Each new row is followed by its nearest point in the smallest flat space through zero that holds the last named rows.

Q_942 (5 x 13):
[[-39  25  16  16 -43  29  33 -12 -19  13 -51  12 -20]
 [ -7 -31 -27  -6  15 -28  17 -24   4 -31   5  18 -15]
 [  1  33  -7  -3 -16 -15  -4  11 -14 -38  16 -10  15]
 [ -4 -18  28  -6 -23  25 -11  24  49 -27  36  12 -25]
 [ -6  30   2  19 -16  -5  16 -18   0 -39  -2  33  60]]
New rows:
[  5 -10  -6 -14  59 -48 -22   0   6   0 -30   9 -17]	[ 12 -27 -25  -9  35 -26  -2 -13  -8  10   1  -6  -7]
[ 24  20 -37  -9  -1 -14 -14 -14   4  -7   3  -1 -10]	[  6   3 -16  -6   9 -19  -3   0 -12 -12   8 -10   0]
[  3   5   2  -7 -59   9 -34  -6 -13 -23 -22   0   0]	[-12  24   8   2 -27   8   4   9  -6 -16  -2  -3  -5]
[  9  25 -44   1  42  -7  16 -24  -7   7   9 -33  -4]	[ 10   1 -27  -7  24 -28  -2  -8 -27   6  -5 -17   3]
[  4  26 -24   2   6  30   3 -48  -1 -28 -15  46  -2]	[-15   1  -5  11  -7  -4  23 -24   0 -19 -15  28  16]
[ -3  12  59  12   1 -10  -5   4 -11  29  18  32   6]	[ 3  6 20  9 -5 20 -5  5 12 17 -3  7 18]

Q_397 (5 x 13):
[[ 16   1 -12 -65   8  28  -8   2 -25 -17 -17  -8 -56]
 [ 10 -57  14 -53  -2  19 -12 -10  31   8 -25 -32  10]
 [-58 -26 -10   0  34  43 -27   7  47  14 -57  23  -2]
 [ -7  18  -2  31  16  -4  -3 -24  -8  17   5 -21  10]
 [  6 -79 -35 -15  32  36  -5 -34  28  -9   5 -19  29]]
New rows:
[ 22   1 -24  -9 -15  20   0  18  -5  33   6  36  21]	[  1  -8  -5   0  -5  -1   5  11   4 -11   6  18   2]
[ 12 -59  -4  21   4  14   1  42 -10   2  -8  -1  11]	[  1 -33  -8  -4  -2   6   3   5  19 -10   4  13  16]
[ 13  -2  16  -3  12  33 -27 -16  11  15   5 -51  12]	[  4 -11   7  -9  13   7 -10 -30   4  20 -10 -44   8]
[ 42   4  26  13   7   3  -7   3 -42  12  22  -1 -12]	[ 20  19   2  -1  -7 -13   7  -8 -25  -3  18 -15  -8]
[-52   4   9  -8  -2  -2 -27   6 -11   8   2  29  -5]	[-23  13   2   7   3   6  -7  15   8   3 -19  20 -10]

Q_580 (5 x 13):
[[-24 -12  -6  -7  27  28  -7  23   0 -15 -17  26   3]
 [-34  30  51 -27  21  22   6 -21  14 -19 -22 -12  40]
 [-37 -36  30 -50 -12   3 -27  42   4  24  27 -11  -1]
 [ 50  19   3  14 -24  -2  19  13  -2 -27  -2   5 -13]
 [ 29 -16  -9  21  10   5 -35 -11  24  10   0  13  -4]]
New rows:
[-28 -15  36  -8  -6  26  35   4  40  32 -35 -38  32]	[-29  10  36 -26   7   6  -3 -11   9   2  -3 -16  24]
[-12 -25  23 -15 -21 -13  28   2 -30   5 -20 -35 -40]	[-14   3   3 -17 -23 -16  22  14 -21   5  15 -17  -7]
[ 11  -3  33  -3  30 -21  10   2 -24 -26  27  -1  -6]	[ 2  8 11 -7 -8  0 10  6 -3 -8  1 -4  1]
[ 36  15  19 -13   7  -5  39  35  -7  38 -23 -14   3]	[ 11  11  12  -7 -19  -5  16  11  -6 -11   4  -7  -4]
[-11 -28 -15  36 -23 -17  -4 -38 -12 -23  13  37  21]	[  5  -1 -25  21   9  -6   0 -17  -3   7  -4   5  -4]

Q_434 (5 x 13):
[[ 18 -21  21   6 -14  12  41   8 -24 -15  -2  39  10]
 [ 34  32  11 -14 -27   5  33 -41 -27  28  37   2 -20]
 [-44  14 -34  14 -22 -15  21  32 -12   9   7 -29  -9]
 [ 10   6  58  12  15  -4 -27 -16  32  -2  28 -34 -10]
 [-39 -26  13  28 -21  12 -39  22   7  21  28  15  17]]
New rows:
[ 57  14 -14 -11  12  24 -19  34  25 -13 -15  -1  -3]	[ 17  -2  -3 -13  23  -1  -9 -10  10 -14 -23   3   2]
[ -3  21 -14  16  17  -2   0  -9 -23 -12   3  17   5]	[  3   2 -11  -5  -2   1   6  -2  -6   1  -5   6   0]
[ 31 -18  14 -24 -28  59  -7  -3  23   5 -45  18  14]	[ 24 -19   6 -11   9  15 -11 -13  -2  -6 -15  39  15]

Q_757 (5 x 13):
[[ -1 -10 -20 -17  30  33 -41   9  22 -79  19  -7  -2]
 [-36 -15 -38 -62  17 -17 -13 -23 -13  11  39 -11  23]
 [ -2  -7  -2  10  -2   3 -22 -15  33  29 -16 -15 -45]
 [-35  41 -25  37  10 -12  16  -7   7 -14  28  -2   4]
 [  1  -1  23 -18 -12  41  16  14 -12  29   5 -35   8]]
New rows:
[-31  23   6   4   4  72  37  22 -24  22  15   2 -10]	[-13  25  15   9  -8  43  28  17  -9  14  19 -37  12]
[-26  27 -14  -2 -32  -7  18   0 -26  21 -16 -23  -9]	[-15  15   1   7  -9  -4  21  -5  -7  34   7 -12   3]
[-19 -12 -10 -23   7  26  34  49  18 -20  24 -60 -31]	[-15   8   1 -11   7  51  -4  11  10  -7  22 -43  -2]
[-21  18  -5  -2  33  17 -26  11  15  15 -16  28  -8]	[ -4   0  -8   5   5   0 -12  -6  14  -4   0  -2 -14]
[  1   4  19  47   7  -1 -51 -15  34  -5  14   8 -32]	[  1   6  -8  33   7   0 -23  -8  38 -13 -13   1 -40]

Q_475 (5 x 13):
[[ -6 -25  -6   4  59  21 -26  -1  -1  30 -24  15 -49]
 [-42 -14  18  38 -10  66  -8  13 -41  61  15  -7 -11]
 [ -5  -5 -16  13  22  -6 -19  10 -22  24  12   8 -21]
 [  0  39 -37 -22  -1  -3   2  -4 -23   5  23 -19   3]
 [ 16   8 -50  25  46  26  59  59 -38  12  33 -11   2]]
New rows:
[ -5  -5  49 -25  24 -12 -13 -36 -13  14 -11   6  30]	[ -7  -4  17  -9 -10   0 -20 -20  12   0 -14   3  -5]
[-30  -9  12  10 -14 -14   0   2 -22  12  -4 -28  38]	[-11   2  11  12 -29   3  -1   2 -11   7  14  -4  15]
[-10 -18  35 -53 -17   9  27 -29 -43  11  19  40   9]	[-12   5  12  -2 -21  12  -4 -10  -2   5   1  -7   7]
[ 39 -14  -8  16  -1 -44 -22   7 -55  19  19  -7  17]	[  3   1 -17  21  -4 -42 -16  18 -26   8  33  11   0]
[-17   0  -9 -39  14  30  12 -15 -15 -52 -13  13  27]	[  7  14  -4 -25   3  17  20 -10  16 -16 -14 -13   7]

Q_75 (5 x 13):
[[ -2 -16  -1  24   4   0 -20 -43  48   9  34 -50 -10]
 [ -7  -7  -5  39   0  11 -22 -30  24 -65  45 -45  -1]
 [  5   3   6  19  -2   9 -21  10  13  29  44  -6 -23]
 [-37  24   1  -8 -22 -34 -15  13   1   9   5 -27  12]
 [ -8   0  55  26   5 -29 -17 -10  34   1  28 -28  -9]]
New rows:
[ 38 -14  27 -21  53  21  37   6 -20  36  22   2 -20]	[ 35 -17  21   4  20  19  11   2   4  33  -1  33 -21]
[ 11  -8  14  -5  15 -25  -5   0 -10  -9  -3   6   3]	[ 2 -1 20  1  5 -9  5  1 -1 -8 -9  6  2]
[-22  11  12  -3 -25 -37 -17   7  23 -16  -5  10  27]	[-25  15  18  -4 -10 -31  -4   7   0 -12  -6 -15  13]
[ -8 -31 -20 -32   7  27   3 -23   2  47  17 -24  24]	[  3 -11 -35 -12  -1  11  -1 -23  17  41  -4 -16  -3]

Q_711 (5 x 13):
[[ -3   4   7   4   3  10 -37  37  18  12   8 -36  -3]
 [ -2 -20 -12 -26  23 -20 -14  10  -5   1  17 -39 -22]
 [-54  16 -19   9 -48 -20  -7  12   3  -7   9  -2 -31]
 [  6 -12  10  13  17   9   2  18   5  35  46  -6  10]
 [-14 -27  -4  29 -56 -13 -13  -1   6 -47  16   2  14]]
New rows:
[  8  31 -22  -3 -24  11  12 -23  18  11  -6 -26  30]	[  0  11   4   5  -6   8  -2   1   4   0 -13   7   4]
[ 40   2  30   1  27 -20  15 -20 -31   7  -3 -17  -8]	[ 25 -12   2 -18  34  -1  12 -14 -10   5  -3  -1   5]
[-11   7  -5 -37  -7  -2  -6  14  36  27  -5   4  15]	[-6 15  2 -2  5  6 -7 12  5 15 -4 -6 -7]

Q_184 (5 x 13):
[[ 30  -9 -38   0   1  -1 -12  10 -43  23   1 -28 -16]
 [ 10  -4  -4   3 -30 -11  -6 -25  36 -18  49  11 -14]
 [-18   2 -23   2  29 -30 -29  -7  33   6 -42   8  -8]
 [-39  84  39 -18  -1  33 -62 -13 -10 -20  13 -19  17]
 [ 29  19  -3  25 -29 -37 -69  -6  -6 -36   4 -29 -45]]
New rows:
[ 23  -7 -22 -40  22 -29  -3 -24  15 -24 -31   7 -18]	[  0 -11 -22   5  11 -25 -13  -5  21   4 -19   5 -12]
[ 11 -34  30  -9 -11  30  35  -3  19  21  15 -67   4]	[ 11 -13   7  -3 -12  17  31   6 -16   5  21   1   8]
[  1 -23  48  12 -18   6   9 -12  -1  -7  21 -34   3]	[  9  -1  29   8 -23   7  13   4  -8 -20  18   0   0]
[-49 -11  54  -2  42 -19 -34 -21   6   2 -32  14 -10]	[-33  20  24   3  23 -11 -19   2  24 -14 -46  11   8]
[-24   3  46 -31  22 -24   1  -1 -12   9  -4  11  11]	[-20  12  22  -4  11   9   5   5   3  -4 -17   7  15]

Q_47 (5 x 13):
[[  1  11   2 -39  -3   2 -25  37   8 -48 -19 -46   3]
 [  7   8  31   3   1  23  18 -24  27 -17 -19 -25  18]
 [-12   0 -24  50  18  15 -79 -21 -12  23 -19  -6 -10]
 [ -7 -25  17  13 -15   1  40  16  84  28  -3   6  28]
 [-31  15 -19  -1  20  24   4 -19 -18 -11  16 -28 -33]]
New rows:
[-19  -3  17 -38  26  -4   2  -1  53  19  21   2  -2]	[-16  -8  -2  -4  -3   4  22  14  36   6   7  -9   1]
[ -8   0 -24  -7  31  19 -28   9  28   6 -24  34   9]	[ -6  -8 -10  15   0  -1 -26  10  16  13  -8  -1   3]
[ 11   7  43 -13  -1 -13 -20  -2 -31 -42  38  -2  -4]	[ 18  14   9 -23  -1  -6  -1  -3 -36 -27  -3  -3  -1]
[ 27  -2  34 -11  14 -14   5  17  -5  37  21  11  -5]	[ 12  -7   4  -2  -9 -15  13   5  -5  10   5  24   7]

Q_253 (5 x 13):
[[ 11  75  36  10   7   4  30 -43  -4 -39 -13  34  11]
 [ 43 -23 -49 -12 -16  -7  30  -6  30  71  35 -31 -19]
 [-15 -15  17 -19 -18 -18 -33  -4 -10  48  -1   2 -13]
 [ 10  11 -62 -25   3  18 -28 -10  -6 -19  11  -3  30]
 [-19  -2 -34   5 -32   1  44  -4  56  -3   3   3 -14]]
New rows:
[-59   6 -26   7 -10 -15  -5  -4  22  -5  16  21   2]	[-39  -1 -18  -9 -28   0  -5  -3  25 -12  -9  14  -1]
[  3   9  59 -13  59  -7 -14   0   5   6  -5 -26  19]	[ 16   3  42  10  24  -4  -9   5 -33   1  -5  -1   1]
[ 11 -30  -2 -13   4   0  -4 -37  -7  12  -3  -2   5]	[  9  -1  -5  -9  -1  -3 -10  -5  -6  18   6  -4   0]
[ 23  19 -12 -52  17   1   7  11  -5 -11 -19   1  -2]	[ 14  14 -13  -7   7   6  -6 -10  -8  -6   5   0  12]
[-21   4 -22  -5  22   9  11   7   9  -6  23   2 -45]	[ -4  -8 -13   4  -5   2  12   6  15  -4   2  -4  -3]
[  7   2  -2 -11  26  10 -14 -12   2   1  -3 -31   8]	[ 15   0  -8  -4  11   4 -10   1 -13   0   6  -7   8]

Q_676 (5 x 13):
[[ 12 -25 -23  11  18 -22  -6  -2   8  25  11 -22 -20]
 [ 10   4  42   4  -8  10   1 -33 -12  30 -22  11 -15]
 [ 42  22  36  12 -37  23  26   2  15  -4  -4  40 -18]
 [ 14 -31  18  40  -7  52  -6   5   6  -9 -64  16 -37]
 [-13  -2  20  -1 -16 -61 -11  -6  -6  26 -22  12 -32]]
New rows:
[ 22  41  -2 -17 -53   3   7   7 -10  -2 -16   2   4]	[  7  24  20  -7 -25  -1  13   5   3 -11   3  25   3]
[  2   5 -21  -4  19  21 -44  25 -30   7 -13  12   0]	[-15 -12  -8   3  10  12 -10   3  -5 -10 -15  -8   4]
[ -4   7  46  -8  10 -32  -9   2 -27  -1 -13  33  31]	[-22  21  29 -17 -15 -18  -4 -12 -16   2 -13  15   8]
[  4 -11  18   9  -3  59  -7  29  -2   2  59 -56  34]	[ 15   1 -20  -4  24  50  10  -7   3  -8  33 -22  32]

Q_852 (5 x 13):
[[-23  38   0  24  -3   7 -17  -5   1 -10  12  -6   2]
 [ 11  19  12  13   0   6 -40 -21   3 -18 -30 -32 -40]
 [ 16 -17 -18  28  18  16  -5 -40  29 -13 -13  -2 -25]
 [  4   2 -21   6  15 -67 -26   7  46 -16   7  24  11]
 [ 35  32 -28  13   0  -9 -53  -6  -2 -66 -11  39  21]]
New rows:
[ 35  18  15 -36   9  23  11 -32  18  -9  15 -36 -15]	[  9  -7   7   1   0  17  -2 -13  -4   1 -16 -16 -21]
[-33  -4  15 -12 -22 -15 -19  -4  -4  36 -11  26 -23]	[-11   2  13  -8  -3 -16   0  11   2  15   0 -14  -7]
[  5  32  11  26 -21 -15   7 -14 -30  -4  34 -23 -13]	[-20  28   9  11  -7   9  -9   1  -9   0   6 -13  -2]
[-12  38   8  -2   4  12  15 -36  36 -25 -16   2   3]	[ -7  14  -8  24   5  10 -10 -18  12 -11   3  -2  -7]
[ 15  17  36  23  -8   7  39 -13 -21  35 -37  -6 -22]	[ -4  -8  18  -5  -5  25  12  -6 -14  18 -10 -27 -21]

Q_787 (5 x 13):
[[-36 -33 -27 -13   1 -23   0  18   4 -25 -31  29   1]
 [-23   3 -84 -33  -2  -2  22 -18 -38 -11  31  17  -7]
 [-28  28 -69 -40  10 -18   9   5   3 -42  52  -6  46]
 [ 13 -21  13 -23  24   6  58  15 -64 -11   7  17  27]
 [-22   0 -30 -36  27 -33   3 -54  13   8  27  40  59]]
New rows:
[ -1  31   3  -4  10 -27  -1  -8   3  14 -32   8 -59]	[ -2  -8  -5  12 -13   4 -13  -9   4  15 -17   5 -32]
[  2   0 -36   5  10  22  32 -27 -33   8 -34   7  28]	[  0 -12 -15 -14   7   1  22 -15 -31   8   4  20   1]
[-59   0   0 -15  54  -1  55  38  -1  16  12 -30  19]	[ -4  -3  -2 -18  14  -6  23  24 -16 -27  10   0  31]
[ -2  11  -9  59  -5 -15  20  12 -49 -26   8   7  23]	[  4  -2  -2  -7   4   6  21  19 -24 -14   6  -5   4]

Q_479 (5 x 13):
[[ 44 -84 -17 -16 -37 -15 -21   4   9  -2 -33 -36 -19]
 [ -5  -2 -21  18 -70 -16 -18  26  17 -28 -11  -7 -14]
 [ 25  26 -10   6  10  15 -45   5  44  27  15 -38  -8]
 [ 14  24   6 -10   2 -18 -18 -10  15   2  -5 -31  13]
 [-42  -4 -28  10  20   1  36 -12  -5 -26  30  31   5]]
New rows:
[-33  -8   9  54 -12  54 -35  28  20 -16  17  -2  17]	[-12  14 -17  28 -17  28 -14  26  18   6  19  15 -21]
[ 35   8 -26  26  12  22  14   1   0 -28  31   3 -64]	[ -7 -12 -25  16   3  23  -4  10  16   4  21   9 -17]
[ 27  -2 -43 -10  14 -26 -26   2  12  17  -4  26  32]	[  7  -5 -10  -5   9  -5  -7  -9  13   0   5 -16   2]
[ -5  -1  10 -20  16  -8 -32  11  -7  -7   5  -9  44]	[  6  12   8 -10  10 -12  -2 -11   1   1  -4 -14  12]
[ 62 -18  -4 -16  28  -6  -3 -27  50 -62   1  -9 -16]	[ 16 -27 -24 -14  13 -17  -9 -21  23  -6   4 -35   5]

Q_207 (5 x 13):
[[-18  13  -6 -26 -33 -16 -28 -27  -4  42 -61  32  -4]
 [ 19   7  -3 -31 -33  13  -1  23 -46  37 -71  -7 -17]
 [-21  25  -3  -3 -23   3 -49 -55 -20  16 -22 -45 -18]
 [-69  19 -51  56 -20 -20   9 -39  19  -6   0  21 -37]
 [-46  27  15  22  29 -41 -67  -6 -58  54 -21   2  -8]]
New rows:
[  1  -4 -29  -7 -11 -20  -4 -41 -11  30   4 -30   1]	[-11  11  -4  -1 -13   2 -19 -28  -4   5  -9 -18  -8]
[  2   9 -12 -42  -1  21  22 -14 -20   2  25   4 -19]	[ 10  -2  -3  -7 -10  11   8  -1   2  -6  -4 -11  -3]
[-11   3 -29  40   3  -2  -3   2 -31 -18  -8  19   2]	[-22   6 -16  28   4  -8   9  10 -13   3   0   6 -17]
[  9 -24  59  -4  -9  -1 -11  -8  15  -4 -40  -4 -11]	[ 14  -1  12 -25  -7   3 -13  -7   1   9 -14   0  11]
[ 15  11 -59   0  -3  -1 -10  13 -13   1  49  -4  -5]	[ -5   1  -7  18   6   4  10   5  -3 -12  15 -12  -8]
[-59 -15 -11  -8 -34  -7  -9   1  31  -3 -21  12   7]	[-21   4 -17   1 -20 -10   1 -24  21   6 -16  27  -5]

Q_669 (5 x 13):
[[ 39  -3   0 -23   7  13  12  -6  -7 -14  -1  41 -16]
 [-14 -43  -4  21 -12  22   6 -64 -12  -9  -2  53  18]
 [ 20  30  28 -12  -5  37  52 -30 -17 -26  39  25  14]
 [ 41   0 -12  19  47  22  64 -72   4  44  19  23  40]
 [ 20  -8 -41   2 -13  23  27 -59  14  26 -20  45  34]]
New rows:
[-10 -36  -7   4  34 -22  -3  32  28  20  13  -7  -4]	[  2 -18  -2  12  32 -22 -16  13   3  20  -6 -18 -11]
[  0 -18 -23 -26   7  66 -24 -14 -19  27  61  27 -17]	[ 13 -10   6  -3   4  13  11 -20  -9 -10   6  28  -2]
[ 55  -5  42  19  12 -38  -2 -52 -14 -17  22 -33  58]	[  1  -1  19  20  31   5  27 -25  -9  10  28  -9  14]
[  0  -6   7 -10 -16   1  16 -34   0   4 -36  36 -14]	[  9 -13 -13  -6 -13  12   2 -22   0  -5 -12  35   3]

Q_771 (5 x 13):
[[-16   0 -80   1  17 -20  18  36 -27   5 -26 -30  39]
 [-41 -19 -16 -30  -9  40  18 -15  47 -19  -5  39  -9]
 [-25 -27  28  19  -8  -5   4  10 -18   0 -48  29  13]
 [  2 -17  31 -20   6 -49 -13   6 -23 -26 -29  57 -25]
 [ 19 -28 -15  35 -27   5 -18 -10 -28  20  -8  28  12]]
New rows:
[ -5 -18 -14  -2 -34   7 -12  12  17  -2  59  -7   7]	[ 12   2 -21   0 -10  21  -4 -15  14   7  26  -2  -4]
[-50   0  36  17  31  14  -2  39   0 -13  24 -48 -28]	[-20  23  39  -3  18   4  17  12  15  -3  -5 -41   4]
[ 13 -13  59  -1  -3  -1 -33  -9  40  -1 -59  -4 -13]	[-11  -5  65   7  -3   1  -1  -4   5  -5 -16  14 -11]
[ -6 -17 -12   0  -3  -8  15  -1 -29 -18   7 -42  12]	[ -1   7 -15   5   8  -7   5  12 -10   5  -4 -23  13]
